Every row belongs to one group in each of 4 separate groupings. Each group adds its own fixed numbers to the row, and there is some noise. The rows also spread widely along 12 directions, which tell nothing about the answers.
Known rows, each followed by its group in each grouping:
[ 14.2  -6.6  11.2 -18.0  -6.6 -17.7 -17.3 -10.3  -3.6  15.9 -17.5   7.4
  15.0  -6.6 -13.5  18.9   3.7 -15.4  18.0 -12.6  13.1  11.1   5.6  -4.0
  25.6 -11.7] => (2) K_736 (1) vevi
[  2.8  10.0   4.7  30.3  35.0   1.6  -7.1  -5.8  15.2  17.9 -13.7 -10.1
   0.9  18.0   5.3   3.2  -5.7  12.2 -33.9  20.3   7.2   7.8  -3.6  -7.3
  -8.6 -38.7] => (2) K_311 (0) vevi
[ 13.2  14.3  23.4  12.4 -34.3  -9.9  -4.7   1.0   5.0  13.3  18.6  21.1
  -4.9 -21.5  15.1  26.9  14.4  -1.3 -33.6   1.8 -11.3  13.7   4.3  36.5
 -27.2 -14.9] => (0) K_462 (0) bul
[ -4.1  25.2 -20.1   6.5  36.0 -16.2  -3.5  -3.1  -7.8  -3.3   5.0  23.2
   8.1 -11.0  14.5  -3.1   6.2  18.7  12.6  15.0 -37.3  -0.2   0.6  22.9
  39.4 -13.9] => (4) K_105 (3) peb
[  9.3  -9.9  -5.6  11.3  20.9 -13.5  -3.2  -9.8   2.3 -15.9   0.5 -32.1
   4.4 -17.1 -31.4  11.3  15.8 -21.4   0.8  -3.3 -12.1  -7.5   5.1  15.9
  -6.8  -5.6] => (1) K_311 (2) dev
[  4.1   4.2   8.1   6.5 -21.3  -2.4  -5.7  30.4  -4.2  -5.1  11.4   1.2
   6.0 -18.1   0.1  27.5  22.6 -11.4   0.9  15.4  -4.3  -3.2  -0.8  23.7
  14.7  23.8] => (4) K_105 (1) peb
[ 21.3   7.3 -12.0   0.6   9.1  -4.7 -10.9  20.7  -0.4 -12.9   4.6  -7.4
  30.2 -14.2   5.9  -0.7  -9.9  34.3  11.4 -12.2  -9.8   7.6  -3.2   0.4
  24.7  17.7] => (1) K_736 (2) dev
[-15.7  20.0 -31.2  18.6  17.2  21.1   4.3  -1.8   3.9 -24.7 -20.9 -19.7
   3.8  -3.8  -2.6 -15.2 -29.6   6.1   6.9 -12.9  18.9 -22.0   5.5 -29.0
  18.4  -8.1] => (3) K_764 (3) bul
[-33.5   5.8  13.6 -25.6  -5.7   1.7  26.3  13.0 -20.4 -21.4   4.2   3.5
 -39.7  14.1   4.9 -12.5 -24.2  15.9  11.5 -18.0  -3.3  -2.6  13.8 -40.9
  -8.7  16.7] => (0) K_764 (4) vevi
[ -9.8  -0.2 -20.0  13.1  -0.3  16.0  -8.1   1.9  -7.1  -9.6  -7.1  -0.8
 -14.4   8.2   9.8  -3.7  -0.5  -9.9  -4.0  15.6 -15.2 -12.9  -9.9   8.2
  -0.3  14.1] => (3) K_462 (4) peb
[-27.8   2.9  26.3  -0.5 -25.6  17.1  14.2   3.1  -7.3  13.0 -10.4   2.9
 -23.3  18.5  -6.9   0.4  19.1 -37.0 -14.7  14.0  32.6 -11.0  15.9 -16.3
 -12.7  -8.0] => (4) K_311 (2) bul
[ -0.1  27.1   4.9  19.9 -10.9  30.2   9.0   7.8  17.1   4.3  19.2  -1.8
   9.0 -11.9  -9.3 -17.7  14.9   1.8 -33.4  24.1  29.7 -21.2  12.4  10.0
 -15.4   2.3] => (2) K_311 (2) peb
[ 11.8 -19.3   4.9   7.4   6.6 -21.6  11.4  13.5  30.5   7.7   2.0 -33.5
  30.0   0.0 -30.9  39.5   6.0 -10.5  32.9   8.7  -9.1  -1.4  12.5  -3.2
  40.7  23.8] => (0) K_736 (2) bul
[-28.2  -6.3  13.6  -1.1  16.9 -23.1  20.0  31.2 -41.7 -28.3   1.8  -2.2
 -19.8  19.0  13.4   2.4  24.0  13.8  18.3 -15.3 -41.2  12.7   9.7  -1.5
  28.8  14.5] => (2) K_764 (0) dev
[  6.4 -24.1  15.6 -30.6  -2.7  -5.5  -1.6  -6.6   7.0  15.6   5.1   3.6
  -1.4   4.2  -6.7  -8.8 -10.1   2.3   5.8   4.3  29.8  17.4   0.4 -17.9
 -20.4  13.1] => (2) K_736 (1) bul
[ -9.0  -9.8  -6.6 -29.6  22.8  10.3   7.9 -33.9 -12.0 -11.6   7.4   5.2
  -5.2   6.4  -8.8 -60.7  -1.4  22.8   2.9 -11.3  15.5   5.5   2.0 -13.7
 -30.7  -0.1] => (2) K_764 (4) peb
[ 49.4   0.3 -16.3  10.2  22.2   9.0 -50.1 -18.4  22.9  18.6  -2.9   3.7
  19.9 -13.8   2.3  -8.1  -7.4   9.7 -27.8  21.0  27.4  10.2 -22.0  22.6
 -29.4 -15.0] => (1) K_736 (2) vevi
[  9.2   7.5 -11.5 -11.4  32.5 -11.5 -12.0 -29.8   3.9   8.1  -2.5  18.4
  -0.6 -21.4 -12.0  -1.4  -0.9  -7.4   8.9  16.8  -3.2  -5.7   0.8  15.5
   3.3 -21.9] => (2) K_311 (0) peb
[ 33.1 -25.6 -31.9  -9.1  15.4  15.7 -15.3 -35.3  -6.5 -14.6   7.2 -13.8
  33.0 -10.9   2.2 -60.1   7.0  26.7  -0.1 -36.3  -5.9  14.4 -14.0  16.3
 -30.7  -4.2] => (2) K_311 (2) bul
[  3.1  -1.6   1.6 -31.5   7.9 -12.3   1.3 -13.4   1.4   1.4  13.8  11.4
   5.8 -17.6 -16.4 -12.6  -5.8   7.9  19.1  -2.0   9.6  -0.4   8.0  -2.7
   7.0  12.3] => (2) K_462 (2) peb
[  0.3  -6.5   2.8 -20.8  39.0 -19.0  -2.1   1.3  -1.0  -7.4  11.3   4.6
 -10.6  -9.8 -15.3   2.1   5.0   1.9  18.2  20.3   1.5   3.5  -0.1   3.5
   4.6  21.7] => (1) K_764 (0) dev
[  1.5  16.9   3.8  28.6 -18.1  -4.3  14.6   1.9  20.1  16.2  -3.7  -2.0
  16.4  11.0  10.7  39.1   3.7 -10.4   1.1   6.1 -49.4  -3.0  12.7  14.7
  45.3  -7.5] => (0) K_736 (4) dev
[ -6.4   5.0  13.9   9.7   0.2   1.7   3.0   7.9  -3.5   0.0 -15.1  -6.7
   5.9  21.1   5.0   6.0   6.5   4.5  -1.6  -8.0   2.0   6.4   2.4 -13.0
  19.9  -9.0] => (0) K_764 (0) vevi
[ -7.4 -21.5  19.8  -6.2 -43.3  11.5   8.7  -8.3 -10.5   4.7  -0.4  -5.4
   5.7  12.9  -0.6 -11.6  24.1 -19.1  -9.1 -23.1  11.8  11.1   8.2   0.4
 -11.0   3.7] => (2) K_462 (1) bul
[ -2.7 -23.9  -0.8 -20.6   9.1  -2.0   4.9 -14.1  10.1  19.3   2.7   9.3
   5.6  32.4  16.7  -8.1  -9.5   6.6  15.8  15.9 -38.2  16.4  -6.7  -2.3
  23.8  19.1] => (4) K_462 (1) dev
[ 13.1  12.1   2.3   0.3 -37.6   8.7  -2.5  30.4  -1.3 -12.7   2.1  -4.4
  18.4 -32.3  -0.6  24.2  -6.2   6.8   9.2 -26.9   4.7  -8.6   1.8  -1.7
  18.8  19.5] => (3) K_311 (0) bul
[-34.3 -12.7  39.3  -9.3  -3.5 -29.7  28.4  37.2 -14.4  -1.9   0.8  -8.3
 -31.7  32.4  11.4  37.1 -11.1  12.9   7.7  -1.8 -39.2  18.3   7.1 -29.0
  16.9  18.6] => (1) K_462 (0) dev
[-15.3  -9.0   4.4 -26.1  -7.8  13.8  25.1   1.7   4.4  -3.4   5.8  -9.4
  11.1   2.0 -17.3 -21.5   3.9  -8.0  27.6 -10.1  29.4 -10.8  15.6 -25.4
  16.7  31.2] => (2) K_105 (3) bul
[ -8.0   2.6 -14.2   8.1   9.9   3.9   2.8  -2.6  -5.4 -26.9  -6.5 -21.5
  17.3 -15.4 -24.2 -14.7  12.2   0.7   9.6 -16.5  14.6 -13.8   6.8  -1.8
  13.6   0.9] => (3) K_462 (0) peb
[ 17.9  13.3   0.2  -3.6 -23.9  -3.7   9.1  -7.1  11.8  -5.4  38.4   3.6
  16.2 -35.4  -5.7  -2.7   0.3  24.9 -11.9 -14.9 -22.2   0.1   7.5  29.3
 -18.6   4.7] => (3) K_105 (2) peb
[-26.9  -5.3   4.6 -22.3 -18.9  11.2  42.3  -4.0   9.8  -8.2   7.6 -13.4
  -0.3  18.5  -8.0 -11.5 -19.3   7.0  23.1 -21.7 -22.8  -9.0  19.2 -33.8
  23.1  25.8] => (4) K_462 (4) dev
[-16.8  -9.8   0.1 -10.2  12.0   7.4  19.0  11.5  -7.7  -4.7  10.4   4.4
 -10.0  22.1   8.6 -16.7  13.6   4.4  16.5  15.7 -18.0  -0.5   3.0  -6.3
  11.7  33.2] => (0) K_311 (4) bul
[-10.0 -19.6   8.7   4.3 -22.1  15.1  11.6  -2.0   2.3   5.4   1.3  -4.9
   5.5  30.8   8.8 -12.3  20.3  -7.5  -3.8  -0.7 -12.5  11.8   1.0   2.1
   7.9  13.7] => (1) K_462 (1) bul
[ -7.1 -22.1 -11.7  28.4  -2.9  45.0  -9.0 -17.4  -3.0   7.9 -25.1 -18.6
  -9.8  65.5  37.1 -36.4   3.0 -13.2 -37.8  12.6 -15.4   9.4 -24.8   0.2
 -31.3  -6.9] => (1) K_764 (3) dev
[-17.9  19.6  34.7  10.5 -32.3   2.5  16.8   6.6 -12.5 -11.1  18.6   3.1
  -4.8  -9.9 -12.3  -8.6  38.9   0.6 -32.8  -5.0  21.9   3.4  21.5  13.5
 -25.5 -12.9] => (4) K_764 (1) peb
[  9.6 -12.8  25.6   1.8   3.8 -14.0  -4.0   7.3   7.3  21.0  -1.3   1.0
  31.6  18.0  -6.2  17.3  41.0   0.2  10.9  20.2  -7.1  17.0  -1.3  17.8
  36.2   6.6] => (4) K_764 (0) peb
[ -7.1  -3.6  -5.2  20.9  24.6  -9.7  -0.1  10.6  -5.9 -17.4 -14.9 -32.4
  -5.7  -1.8 -10.6  11.8  -7.7  -0.6  -4.6  -2.9   1.5  -2.3   4.2 -14.7
  -5.4  -8.9] => (2) K_736 (4) dev

New rows. What belongs after each?
[-14.3 -15.2  13.0  10.6 -37.7  11.6   5.3   9.6  -5.0   4.9 -11.5 -19.1
 -10.9  21.2   5.6  19.4   8.0 -22.9  -9.5   2.2 -11.9  -1.2  -5.3  -5.3
 -13.4   5.1] => (4) K_105 (4) peb
[ -4.5 -22.2  15.5 -25.2 -21.2 -12.7   9.1 -24.0   0.7   9.9  -9.6 -10.9
 -31.0  -4.3  -5.3  26.3 -40.9 -22.2  -0.2 -21.5 -10.6   6.3   0.1 -23.4
 -40.7 -16.2] => (2) K_105 (0) dev
[ -7.6  -2.7   1.4   7.3   1.7   0.7  10.4   6.5  -3.0 -18.3   2.5 -24.8
  14.9  -1.6  -7.0 -10.5   1.5  14.6  -4.5 -17.9  -1.9   4.5   7.1  -7.6
   2.3   2.7] => (4) K_462 (1) dev
[-30.1   6.3   7.5  17.1  16.6  -8.6  32.9  18.5  -1.9  -6.8  -1.1 -18.5
  -7.5  25.7  -6.4  13.4   5.1  -5.4  10.0   7.7 -22.1  -9.0  21.4 -15.3
  41.5   6.7] => (2) K_764 (2) dev
[-16.4  31.1  -4.4 -25.2  26.9 -22.5  -5.0 -24.3 -15.4  -9.4   9.5  36.0
 -29.0 -38.8 -13.6 -10.2 -10.1  10.3   0.4   7.3  14.4  -8.6  11.8   2.7
 -15.5 -20.0] => (3) K_462 (4) peb
[  1.2  22.6   0.5 -12.0   4.5  -0.9 -10.9   7.2 -11.6  -1.9   6.6  29.2
  -4.3 -10.5  15.1  -4.8   7.5   8.3   0.2   2.3  -2.0   2.1   1.1   9.6
  16.9   3.4] => (1) K_105 (3) vevi
[  6.7  11.9 -23.3  10.6  -2.3  34.1  -2.0 -35.9  24.0  14.6   2.5  12.0
  19.3  -1.8  -3.7 -26.0  10.8 -28.9 -12.4  19.2   9.6 -18.1   6.1  25.5
  13.5  -2.8] => (2) K_462 (1) dev
[ -8.4  -3.6  21.3 -29.5 -24.5 -10.3   6.6 -16.1 -10.3  13.7  -8.2  15.5
   6.8  16.1  -1.9  -3.8   8.9  -9.4  20.9 -24.7  -7.4   9.7  14.4 -10.9
  31.5  -1.6] => (0) K_462 (2) vevi
[  5.2   6.4 -11.1  12.4   6.2  -0.9   7.7 -28.0   7.5  -5.2  -7.7 -14.8
  27.4  -9.2 -17.7   0.8  16.5 -12.4   6.6 -17.3 -30.2  -7.5  12.0  13.8
  24.9 -23.3] => (4) K_311 (4) dev
[-21.1  -7.4   0.6  16.8 -43.0  37.4   5.4  13.0 -24.5 -10.7 -18.0 -11.5
 -20.2  29.0  25.0  -9.9   4.4 -25.1 -21.1 -11.1 -17.2  -4.6  -5.3  -6.0
 -15.3   1.9] => (4) K_311 (1) dev
[ -9.1 -26.9  -4.0  16.3  47.0 -12.7  -9.3 -24.3 -25.4  -3.0 -18.1  -6.1
   7.1  33.1  12.0 -38.8  40.0   9.5 -10.8  -7.3  -9.2  28.3  -7.0  11.0
  -4.2 -32.7] => (2) K_462 (0) bul
[-18.4  -2.4  -3.2  -7.6  26.9  -8.5   6.1 -10.9  -6.0   5.3  -2.2  19.1
 -16.9  15.9   4.1 -15.0   6.4  -4.2  11.3  21.5   1.8   4.7   8.8  -2.7
  10.0  -3.2] => (0) K_736 (1) bul
[ 11.6  -6.1   4.3 -33.5  -2.2  13.0   4.5 -39.8  25.5  15.1   1.4  -4.0
  22.6  -4.8 -35.2 -23.9  -3.2 -12.4  15.4  -9.3  28.5  -9.2  11.0 -12.0
   3.3   2.9] => (3) K_311 (3) vevi
[ -0.2  -1.6  -5.9  -8.1  17.1   0.6  -5.1 -11.0  20.6  13.4  -1.6   6.6
 -15.8   1.6   7.3   7.2 -41.6   8.5   0.1  24.2  -4.4  -2.3 -10.1 -11.8
 -14.7   1.6] => (0) K_462 (0) peb
[ 11.4  17.1  -2.3  10.6  38.2  -7.6 -16.5 -13.2   6.6   2.2   2.8   0.8
  23.3 -23.1 -16.0 -12.2  18.8   9.8 -11.3  22.1  21.8   0.0   1.9  20.3
  -1.8 -20.4] => (0) K_311 (1) peb
[  3.2 -25.1  28.2   0.7   2.7 -19.5 -18.4  54.9 -20.6  -4.4   1.4 -20.2
   2.8   7.7  18.8  16.4  -1.0  34.3 -15.0   0.2  20.1  36.2 -15.5 -17.0
 -17.1  24.9] => (2) K_462 (1) bul
[-13.2 -17.8   4.1   1.9 -43.5  22.3  19.4   5.4 -16.8 -11.2 -13.0 -18.0
  16.0  30.8   4.5 -16.5  30.3 -18.3  16.5 -31.1 -20.7  -1.7   9.7  -5.2
  25.4  24.4] => (0) K_736 (4) dev
[ 21.2  27.8 -24.0 -19.6  12.5  -7.6 -31.5 -29.7 -10.0  -1.8  10.5  49.5
  -0.4 -48.8  -0.1 -15.5   8.0   2.9   5.8   9.5   4.8  -5.4  -1.0  38.4
  -4.9 -10.9] => (3) K_736 (4) peb
[  5.3   7.7  24.0  20.4 -10.6   0.2   1.6  -4.7  19.9  28.6  -1.9  -7.9
   6.0  13.3  13.8  20.1 -12.0   8.8 -38.9  13.9 -12.3  11.2  -2.2   1.4
 -20.4 -30.9] => (2) K_311 (3) peb
[-11.7   6.3 -32.4  -7.7  17.5  13.9  12.8 -11.4 -10.7 -26.5   4.0   3.4
  14.1  -9.8  -2.1 -43.4   9.0  15.7  23.8 -21.0  -4.2  -9.9   9.0  -4.7
  20.3   9.2] => (4) K_105 (4) bul
[  6.1  13.8   7.6  10.3 -22.5  22.2  -6.5  17.8   1.3  -3.2   8.1  -5.5
  -2.0  -8.9  -2.5  -1.2   7.2  -2.8 -24.5   2.5  23.7 -12.8   3.5   1.1
 -17.6   9.4] => (3) K_311 (2) vevi
[  4.6   9.4 -31.9  -2.0  30.2  16.7 -21.2 -24.7  10.8  14.7 -20.6  19.5
   8.8  10.5   1.8 -16.6   0.1 -18.7  14.3  22.2  11.6 -15.0  -3.3   1.7
  42.2  -2.5] => (2) K_462 (4) vevi
[ 15.9 -14.5   8.5 -25.7  28.1 -26.9 -22.7  -8.9   3.5  19.6 -12.2   5.9
  16.3 -14.4 -27.4  16.0   9.9 -21.4  23.1  20.4  33.4   8.0   4.2   2.2
  21.1   5.6] => (2) K_736 (1) dev
[ 21.2  22.5 -24.2   4.1  34.8  -7.4 -31.6  -3.8  -5.2  -1.3 -16.4  20.6
  23.0 -21.3   5.8  -1.7   2.6  11.2  11.2   5.7   7.6   2.3  -6.6  14.0
  37.0 -15.7] => (1) K_736 (0) dev
[  3.2 -15.8   6.5  -7.4   4.0 -17.5   2.7  -7.0  -4.5  -2.4  -6.4 -16.3
  17.3   6.0  -8.2   6.9   3.0  10.7  19.1 -17.7 -20.3  12.4  -1.4  -6.6
  18.0   2.3] => (2) K_764 (4) peb
[  6.2 -18.5  22.6  -9.1 -21.7  -2.8  -9.5  12.4   2.9  21.0 -17.9   1.0
  11.6  15.7   3.0  29.4  12.3 -17.9  13.9   4.9  11.0  12.9  -5.0  -6.1
  23.0  13.4] => (4) K_764 (0) bul
[  3.8 -12.6  14.6  22.6 -27.4   3.7  -0.5 -20.8  17.1  11.9 -22.1 -31.8
   0.4  16.4   0.2  22.7 -24.4  -3.8 -32.3 -17.1  -8.6  12.2  -8.3 -14.8
 -31.7 -38.1] => (1) K_462 (0) peb
[-15.1  -7.6   0.8  -0.6   0.7   4.7  18.8  -9.1   1.5   3.5   2.0   7.6
 -23.0  24.3  23.2  -4.1 -21.1  13.2  -4.0  -1.6 -41.8   8.8  -1.1 -12.2
 -12.0 -10.9] => (4) K_311 (0) bul
[ -7.0   6.1  16.6 -14.4 -13.1 -12.7   4.5  -8.4 -11.0  -9.3  13.2  12.8
 -22.6 -16.2 -14.2   6.9  18.6 -11.1  -6.8 -10.7  -6.6   2.7  13.5  13.6
 -18.8  -6.0] => (4) K_462 (4) vevi
[  7.3   7.1 -31.5   8.2   6.1  34.5  11.9 -22.3  23.4 -18.0  10.4 -20.4
  20.5 -19.7 -16.1 -37.2  -7.9   3.9  -4.2 -10.4  10.1 -21.9   4.5   4.0
 -14.2   4.1] => (4) K_105 (0) dev
[ -6.4  22.9  13.2   1.1  26.6 -21.2   6.6  12.2   9.6  11.8   4.3  14.9
  11.1  -2.4   5.7  18.1  -6.1  22.1   4.1  18.0  -7.6   5.6  10.5  -2.0
  37.3  -1.8] => (0) K_462 (0) dev
[ -7.1  -7.8  -5.0  -0.8   3.4  22.7  12.3 -13.1  27.0  27.2  -3.6   9.6
   1.8  40.8  17.8 -16.4 -11.7   2.9   2.8  27.3  -4.2   1.7  -1.3 -15.7
   9.2  13.0] => (0) K_736 (4) bul
[  2.4  -2.1  23.5 -24.5  19.3 -21.3   3.3 -14.0  16.3  26.4  -3.2  -2.3
  19.9   7.7  -9.6   4.5 -22.6  27.9   7.2   6.0   5.6  16.7   1.2 -27.5
   9.4 -12.0] => (3) K_311 (3) peb
[ 15.9 -10.3 -15.7  20.0 -14.4   2.0 -16.9  27.2 -19.1 -32.8   9.7 -20.6
   1.3 -25.9  10.5   8.7   8.7   7.8 -11.9 -21.6 -17.6   4.3 -12.0  24.4
 -24.2  22.8] => (2) K_462 (4) bul
[ -2.2  15.6 -28.9  17.3  15.2  24.5  -5.0   5.1  -3.0  -4.2  -3.3  14.7
 -10.5   5.6  32.0 -16.0 -12.9  12.3 -10.6  13.9 -17.9  -7.9  -9.6   2.5
   3.5  -0.1] => (2) K_311 (4) bul
[  6.9  -3.3  -3.8 -20.9 -12.1   0.0   8.2  -9.4  -8.8  -4.7  -0.8   6.6
  35.2  -0.8  -2.2 -11.7  21.4   0.9  36.1 -28.1 -36.6   5.1   8.9  11.0
  61.3  17.4] => (1) K_311 (1) dev
